Each new row is followed by its nearest point in the smallest flat space through zero that holds the last named rows.
In the rows, zero is written as 128.

j_780 (4 x 8):
[[181 118 141 105 137 127 126 128]
 [111 105 127 119 155 199 152 119]
 [148 155 151 175 148 165 113  91]
 [134 120 113 138 164 135 156 110]]
New rows:
[154 124 114 141 112  82 161 142] : [143 127 112 124 132  77 138 132]
[149 117 107 131 104 129  90 165] : [136 129 139 112 104 118 110 143]
[152 101 128  97 132 127 138 116] : [154 109 127 101 139 130 140 134]
[118 110 143 123 112 148 140 107] : [120 122 132 123 128 153 129 129]
[ 96 128 117 125 121 144 114 135] : [ 96 127 126 128 116 143 125 135]

j_553 (4 x 8):
[[157 137 138 153 134  90  87 178]
 [165 118 127 163 122 123 114 114]
 [144  95 131 162 134 111 118 138]
 [184  85 119 144  99 143  82 152]]
New rows:
[131 121 161  99  99 109 155  98] : [119 132 125 121 127 139 143 108]
[104 122 162 127 160 162 138 158] : [101 116 130 114 137 124 137 147]
[156 120 106 106  99 133 151 144] : [137 120 121 112 112 148 118 132]
[ 95 107 141  96 140 149 136 136] : [ 94 109 125  98 130 142 143 140]
[151 154 135 106 106 123 149 132] : [134 156 127 114 120 135 122 124]

j_554 (4 x 8):
[[167 146 137 182 180 128 112 147]
 [110 143 110 151 142 123  99 122]
 [132 110 170 133 118  83 112 164]
 [157 125 122 127 128  95 119 132]]
New rows:
[121 142 137 112 151 129 124 143] : [125 129 136 135 133 132 127 133]
[144 113 106  72 129  96 156 119] : [156 115 110  88 101 107 146 114]
[110 115 162 112 117 171  82 161] : [ 92 122 162 135 123 140 126 146]

j_241 (4 x 8):
[[169 126 119 126 119 166 126 152]
 [118 101 131  96 104 145 142 122]
 [127 127 107 101 132 151 154 140]
 [149 155 119 116 115 146 117  87]]
New rows:
[135 130 151 149 153 117 152 134] : [123 131 129 144 143 115 127 143]
[161 123 126 153 147 162 134 153] : [162 131 120 142 135 150 125 164]
[139 113 146 131 147 155 130 133] : [139 120 129 129 124 139 128 143]
[151 125  94 120  95 154 100 142] : [162 126 124 121 111 161 122 133]

j_84 (4 x 8):
[[107  98 112 154 106 165 135 104]
 [120 149 125 161 165 118 119 146]
 [128 153 124 134 119 136 113 167]
 [144  95 103  82 147 138 116 110]]
New rows:
[129 140 141 147 127 153 144 115] : [118 127 133 149 119 132 136 121]
[126  98 145 127 162 114 163 131] : [129 120 135 130 152 109 138 104]
[170 145 141 122 178 167 124 133] : [136 131 114 119 161 124 112 140]
[128 129 128  95 126 162 146 102] : [133 107 122 106 115 138 131 111]
[128 144 123 111 122 126 117 129] : [135 133 128 114 124 127 123 138]

j_748 (4 x 8):
[[129 130 128 107 140 107 135  98]
 [135 109 135 123 144 105 117 122]
 [110 123 119 134 155 116  87  84]
 [114 125  98 135 137 141 133 121]]
New rows:
[110 118 128 130 123 139 123 136] : [124 126 123 138 127 137 123 135]
[122 141 120 128 120 146 108 145] : [121 136 127 142 119 146 118 137]
[157  78 178 146 109 144 136 113] : [145 117 156 129 123 114 118 149]
[126 129 118 128 178 131 146 121] : [123 115 105 122 145 121 138 116]
[137 116 115 141 125 125 126 129] : [127 117 121 134 134 129 126 135]
[128 123 127 104 139 105 135 121] : [134 121 129 111 139 108 139 115]

j_315 (4 x 8):
[[131 113 101 124 130 127 144 149]
 [193  92 127 103 158 134 146  82]
 [162 155 131 127 145  98 145  81]
 [163  92 122  76 144 144 153 144]]
New rows:
[154 157 146 134 155 135 156 125] : [145 145 135 114 136 114 140 112]
[113 156 112 135 110 106 145 125] : [117 158 115 139 124 104 139 133]
[133 151 118 127 138 124 133 151] : [123 142 119 122 127 117 140 142]

j_898 (4 x 8):
[[132 146 154 145  98 134 128 126]
 [138 124 162 120 104 152 110 102]
 [149  79 152 118 112 133 142 167]
 [143 127 130 109 103 122 154 112]]
New rows:
[122 132 120 126 102 137 162 129] : [136 135 128 125 108 117 153 128]
[132 103 150 135 146 134  83 100] : [124 113 145 122 143 155  88 112]
[152  91 123 127 119 163  92 157] : [134  88 151 124 135 148 106 149]
[134 107 158 154 135 117 159 122] : [135 121 138 131 114 126 139 143]
[ 91 115 102 114 153 136 121 132] : [118 118 105 121 163 126 116 129]

j_557 (4 x 8):
[[165 112 141 138 134 154 145  96]
 [146  97 134 101 120 136 123 102]
 [144 147 179 147  98 146 159 137]
 [145 131 144 100 122 140 144 146]]
New rows:
[130 141 127 130 103 161 100 145] : [124 133 138 126 118 126 131 136]
[156 126 144 132 129 123 139 135] : [143 131 140 128 127 140 142 129]
[122 151 135 126 130 128 125 129] : [123 137 131 132 126 126 131 138]
[132 130 132 126 130 132 114 102] : [131 116 127 131 127 129 123 110]
[131 139 128 139 115 133 107  93] : [125 117 131 145 121 126 120 103]
[123 115 122 113  83 120 116  92] : [119 101 140 117 100 118 109 101]

j_184 (4 x 8):
[[160  99 169 109 109 150 108 143]
 [ 81  91 152 125 114 117 136 118]
 [ 98 130 129 124 118 132 103 131]
 [159 138 156 123  89 144 138 190]]
New rows:
[132 110 128 154 142 139 118 124] : [133 121 129 125 135 129 123 116]
[110 153 111 124 131 161  96 120] : [115 150 111 124 131 138  87 126]
[134 159 109 112 172 112 128 124] : [138 152  98 136 151 124 127 113]
[147 115 118 120 164 136 129 134] : [152 126 124 127 142 130 128 115]

j_416 (4 x 8):
[[184 121 165 130 137 104 135 141]
 [100 164 161 128 124 105 123 174]
 [102 117 195 113 143 163  70 120]
 [162 180 146 114 174 118 157 133]]
New rows:
[123 139 130 150 128 131 126 118] : [123 131 126 127 129 131 128 127]
[128 122 133 132 113 144  87 145] : [114 112 145 130 116 133 106 132]
[152 132 141 115 178 123 121 107] : [157 139 147 115 162 141 130 109]
[105 138 122 129 137 129 125 111] : [110 138 120 124 134 140 126 121]
[148 129 125 141 130 175 148 129] : [140 126 120 124 139 138 133 111]

j_199 (4 x 8):
[[142 117 111 136  89 137 151 106]
 [111 117 131 173 170 161 143 119]
 [139 113 105 140 136 131 102 121]
 [109 132 130 117  99 147  99  72]]
New rows:
[ 94 154 160 150  95 135 141 100] : [100 143 154 124 108 149 150  95]
[147 124 139 124 128 153 139 122] : [127 126 128 135 123 135 140 122]
[104 150 140 154 144  98 119 143] : [118 136 142 126 154 124 123 144]

j_461 (4 x 8):
[[136  60 127  65 137 108 113 151]
 [131 120 109 119 144 134 148 155]
 [136  98  92  87 121 148 117 103]
 [128  82 131  76 136 130 118 100]]
New rows:
[131 119 134 128 133 152 168 128] : [123 130 124 124 150 142 154 126]
[144  78 127 132 130 106 120 130] : [132 102 133 107 125 113 114 140]
[123 128 140 155 130 162 117 178] : [131 140 124 146 129 120 135 163]
[ 92 125 116 137 135 123 123  94] : [124 133 133 127 128 138 128  99]

j_621 (4 x 8):
[[107 156 197 139 102 153 103 141]
 [136 133 169 132 181 136 128 112]
 [101 150 159 148 121 152 143  88]
 [165 133 156 129 122 199 113 137]]
New rows:
[166 119 141 123 128 107 157 129] : [139 121 122 124 145 124 129 130]
[143 114  99 125 110 156 127  91] : [141 123  98 131 114 159 145 108]
[143 138 116 131 104 103 121 128] : [123 125 114 125 111 116 126 138]
[119 170 114 131 105 153  99 145] : [125 135 134 130  92 147 117 142]
[153 108 126 136 171 160 153  84] : [153 122 121 133 174 161 153  86]
[139 136 154 152 111 113 133 123] : [116 137 145 133 122 128 125 126]

j_799 (4 x 8):
[[106 161 130 120 104 123 145 149]
 [ 91 145 116 138 114 121 191 127]
 [ 57 162 110 130  99 124 132 130]
 [127 132 144 172 136 125 151 113]]
New rows:
[ 79  90 120 142 129 115 151 130] : [ 94 117 106 137 131 127 152 107]
[ 96 133 103 152 112 108 120 120] : [ 89 136 118 143 121 127 123 115]
[129 137 151 150 104 121 129 128] : [127 147 146 149 123 125 129 133]
[131 131 133 133 102 112 102 138] : [127 142 137 127 120 128 104 137]

j_832 (4 x 8):
[[135 119 136 140 153 146 113 105]
 [108 102 122 142 124 115 111 129]
 [168 135 110 183 119 104 130 119]
 [122 104 107 139 134 123 138 128]]
New rows:
[149 143 122 136 104 106 116 108] : [146 144 131 149 113 112 120 128]
[143 136 154 130 157 127 118 123] : [140 138 144 131 140 142 115 113]
[131 125 134 107 130 152 129  75] : [132 129 139 118 153 154 125 111]
[141 119 137 142 163 104  84 140] : [127 119 138 151 132 124  98 114]
[137 105 130 128 115 112 125  78] : [131 117 126 146 135 127 117 118]
[ 86 149 114 131 147 142 152 131] : [119 120 120 110 136 137 144 132]

j_87 (4 x 8):
[[107 158 131 190 125 139 145 161]
 [131 199  99 187 121 129 129 161]
 [111 135  92 175 124 132 148 120]
 [102 125  83 168 140 135 146 143]]
New rows:
[161 147 109 146 157 140 126 109] : [138 147 103 134 123 123 125 120]
[154 106 137 109 123 137 127 116] : [136 114 139 105 125 125 123 111]
[145 139 105 137 106 134 146 110] : [135 141 108 142 116 124 132 103]
[113 145 116 100  95 124 161 106] : [135 128 121 128 117 124 130 100]
[143 110  95 113 144 125 150 144] : [123 114  96 115 144 127 125 136]
